There are 6 hidden switches. A switch that is on adds its own fixed numbers to the row, and there is some noise. The rows also spread widely along 4 directions, which tell nothing about the answers.
Known rows, each followed by its switches (1 for on, 0 for off):
[10,-27,-31,-31,-9,33,18,-12,-1,34,-9,30,10,-5,-24,7,16,17,-21,-8,-8,-16,0,-11,-15]
0 1 1 1 0 0
[17,-19,-22,5,18,29,4,-29,8,12,-11,31,28,-11,27,-3,-22,-12,7,-5,-14,4,-1,-44,12]
1 0 0 1 0 1
[27,-13,-6,-8,0,27,0,-7,10,-3,-5,17,35,14,29,-8,-14,12,-13,-17,-36,8,8,-21,49]
1 1 0 1 0 1
[41,-28,-19,-22,-11,16,-1,3,16,-16,-5,37,57,12,20,11,-25,25,-12,-21,-28,8,-6,-19,30]
1 1 0 1 0 1
[6,-39,-9,-5,4,29,0,-35,-6,4,-14,13,13,-9,5,-2,4,6,-25,-12,-18,6,4,-7,10]
0 0 1 1 0 0
[29,-10,-6,-28,-8,16,12,6,6,13,-6,5,14,14,7,-14,13,21,-12,-16,-23,-11,9,-7,17]
1 1 1 0 0 0
[37,-5,17,-17,-23,7,9,14,26,14,-2,14,21,26,13,-12,11,35,-9,-23,-59,3,4,4,32]
1 0 0 1 1 1
[6,-32,-11,-5,4,17,5,-32,-4,6,-16,10,17,-16,9,-7,2,-10,-13,-9,-14,9,-10,-15,7]
1 0 0 0 0 0
[-1,-52,-19,-16,2,38,0,-40,-14,0,-21,23,28,-15,-2,7,-6,-4,-38,-17,-24,15,-10,-2,28]
1 1 0 1 0 0
[22,-59,-25,-13,-5,31,-12,-34,-1,-31,-15,39,66,-3,26,16,-38,4,-31,-24,-25,26,-12,-15,44]
1 1 0 1 0 1
[22,-14,-2,-19,-13,4,11,0,8,16,-9,6,12,3,-2,-13,20,14,-9,-9,-26,-2,-6,1,-1]
1 0 0 0 0 0
[31,-29,7,-20,-18,3,2,3,11,-6,-4,16,31,13,4,0,3,32,-22,-22,-41,11,-3,12,23]
1 0 0 1 1 0
[29,-24,-1,-23,-26,17,7,5,10,-2,-5,17,32,15,8,-1,2,31,-28,-18,-41,5,-1,7,29]
0 1 0 1 0 1
[11,-13,-25,-17,-8,21,23,-18,13,50,-10,24,-1,-6,-3,-8,21,6,2,-1,-10,-17,-7,-27,-28]
0 0 1 0 0 1

New rows, each followed by its switches (1 for on, 0 for off):
[26,3,-14,-7,13,28,9,4,4,3,-1,13,24,3,20,-5,-13,9,3,-5,-10,-7,17,-36,26]
1 1 0 1 0 0
[12,-37,-30,-23,10,39,9,-33,-4,15,-14,43,33,-6,-2,14,-15,0,-18,-17,-8,-3,1,-29,11]
1 1 1 1 1 0
[34,-7,4,-28,-25,12,15,12,20,13,-3,20,30,23,14,-8,4,25,-12,-21,-44,0,-1,-6,34]
1 1 0 0 1 1
[3,-30,-31,-31,-10,37,21,-28,3,41,-16,35,17,-6,-17,2,11,4,-18,-10,-29,-8,-18,-10,0]
1 1 0 1 0 1
[22,-21,-11,-16,-13,25,9,-1,6,2,-6,23,31,8,13,3,-4,21,-20,-12,-29,1,0,-13,25]
0 1 0 1 0 1
[34,-2,-12,-6,15,19,7,-6,15,11,-2,28,25,4,19,0,-16,11,9,-11,-7,-8,18,-40,8]
1 0 1 1 1 0
[-18,-37,6,0,1,35,4,-44,-17,21,-21,-3,-8,-16,-5,-16,22,-8,-36,-9,-37,10,-5,14,21]
0 0 0 1 0 0
[8,-11,-2,-16,-2,34,17,-10,1,24,-10,12,11,6,-3,-8,8,10,-18,-15,-32,-5,8,-7,29]
1 1 0 1 1 0
[14,-7,-36,-12,14,26,17,-10,1,14,-7,29,26,-14,10,3,-14,-6,8,2,13,-10,1,-50,-1]
1 1 0 0 0 0
[18,-25,-22,-20,-12,13,14,-17,15,24,-11,28,23,-2,1,-3,9,4,-5,-10,-24,0,-20,-14,-10]
1 0 0 0 0 1
[26,-19,-24,-26,-14,25,12,-1,13,15,-5,34,34,6,5,4,-5,19,-9,-15,-29,-4,-4,-19,13]
1 1 0 1 0 1
[8,-43,14,8,-4,25,-13,-34,-4,-15,-17,1,28,-1,33,-12,-10,2,-34,-19,-48,26,0,4,54]
0 0 0 1 0 1
[16,-18,-32,-23,-7,35,17,-15,13,30,-10,35,24,-2,-3,5,0,8,-9,-11,-23,-8,-10,-21,4]
1 1 0 1 0 1
[14,-14,-23,-10,4,32,11,-20,5,19,-13,22,23,-2,19,-6,-8,-7,-4,-8,-16,-2,-3,-34,19]
1 1 0 0 0 1
[4,2,-2,-17,-4,26,29,-5,10,55,-7,13,-15,0,-17,-16,32,12,-3,-5,-32,-18,1,-9,-9]
1 0 0 1 1 0
[46,-21,3,-14,-26,0,-2,17,23,-17,1,17,40,18,20,0,-4,37,-12,-18,-39,12,-2,1,18]
0 0 0 1 0 1
[5,-20,-10,-13,-4,28,13,-26,9,37,-16,16,5,-3,1,-15,15,2,-12,-11,-40,-3,-11,-10,6]
1 0 0 1 0 1
[22,-6,-20,-26,-10,21,26,13,11,18,3,35,22,5,-12,13,4,26,-9,-4,-8,-14,5,-22,-8]
0 1 0 1 1 0
[11,-26,-4,-18,-4,30,13,-15,-1,11,-12,21,22,3,-2,0,0,12,-25,-18,-32,2,3,-4,31]
1 1 0 1 1 0
[27,-28,-12,-22,-7,21,6,-3,4,-3,-8,20,33,5,1,3,-3,20,-23,-15,-25,3,-2,-4,26]
1 1 0 1 0 0
[16,-7,-18,-9,3,36,17,-9,9,19,-2,34,27,1,15,3,-14,6,-1,-5,-14,-8,9,-43,17]
0 1 0 1 1 1
[29,-2,-19,-37,-31,-7,30,25,22,41,-1,21,5,8,-28,-6,39,33,3,-4,-18,-18,-17,3,-39]
1 0 0 0 0 0
[14,4,16,-6,1,30,12,8,1,9,-1,-4,9,12,16,-13,5,20,-16,-9,-33,-4,24,-12,43]
0 1 0 1 1 0
[15,-19,-21,-19,-10,24,15,-15,14,42,-9,31,9,1,-8,-1,17,15,-9,-6,-22,-13,-4,-16,-21]
0 0 1 1 0 1
[24,-19,-16,-5,8,26,3,-25,13,18,-13,24,20,1,23,-10,-10,2,-1,-12,-26,-2,3,-31,15]
1 0 1 1 0 1
[20,-19,-16,-20,-3,30,10,-8,-1,12,-7,16,20,4,-1,2,4,21,-21,-10,-11,-9,12,-16,10]
0 1 1 1 0 0
[-3,-14,-22,0,12,40,16,-35,1,24,-10,28,20,-9,22,-1,-12,-14,-3,0,-6,-4,3,-46,16]
0 1 0 0 1 1
[29,-11,-8,-10,0,10,5,2,9,1,-5,16,24,2,9,-3,-3,15,-2,-8,-20,3,0,-15,9]
1 0 0 1 0 0
[14,-11,-1,-16,-2,28,11,-4,-2,15,-9,3,11,6,2,-11,10,15,-19,-12,-31,-3,4,-4,28]
1 1 0 1 0 0
[27,-15,-11,-21,-8,20,9,7,5,0,-5,15,28,9,3,-2,0,23,-18,-15,-25,-3,5,-5,24]
1 1 0 1 0 0
[33,-12,-7,-5,5,9,3,4,10,-6,-2,15,31,3,17,-3,-10,15,-2,-11,-18,3,4,-19,12]
1 0 0 1 0 0
[16,-18,-19,-15,7,36,10,-14,1,10,-5,31,28,-2,8,8,-13,13,-12,-10,-4,-9,16,-32,16]
0 1 1 1 1 0
[28,6,-6,-5,6,6,11,8,13,9,-2,5,15,2,19,-15,0,6,13,-3,-8,-4,6,-30,4]
1 0 0 0 0 0
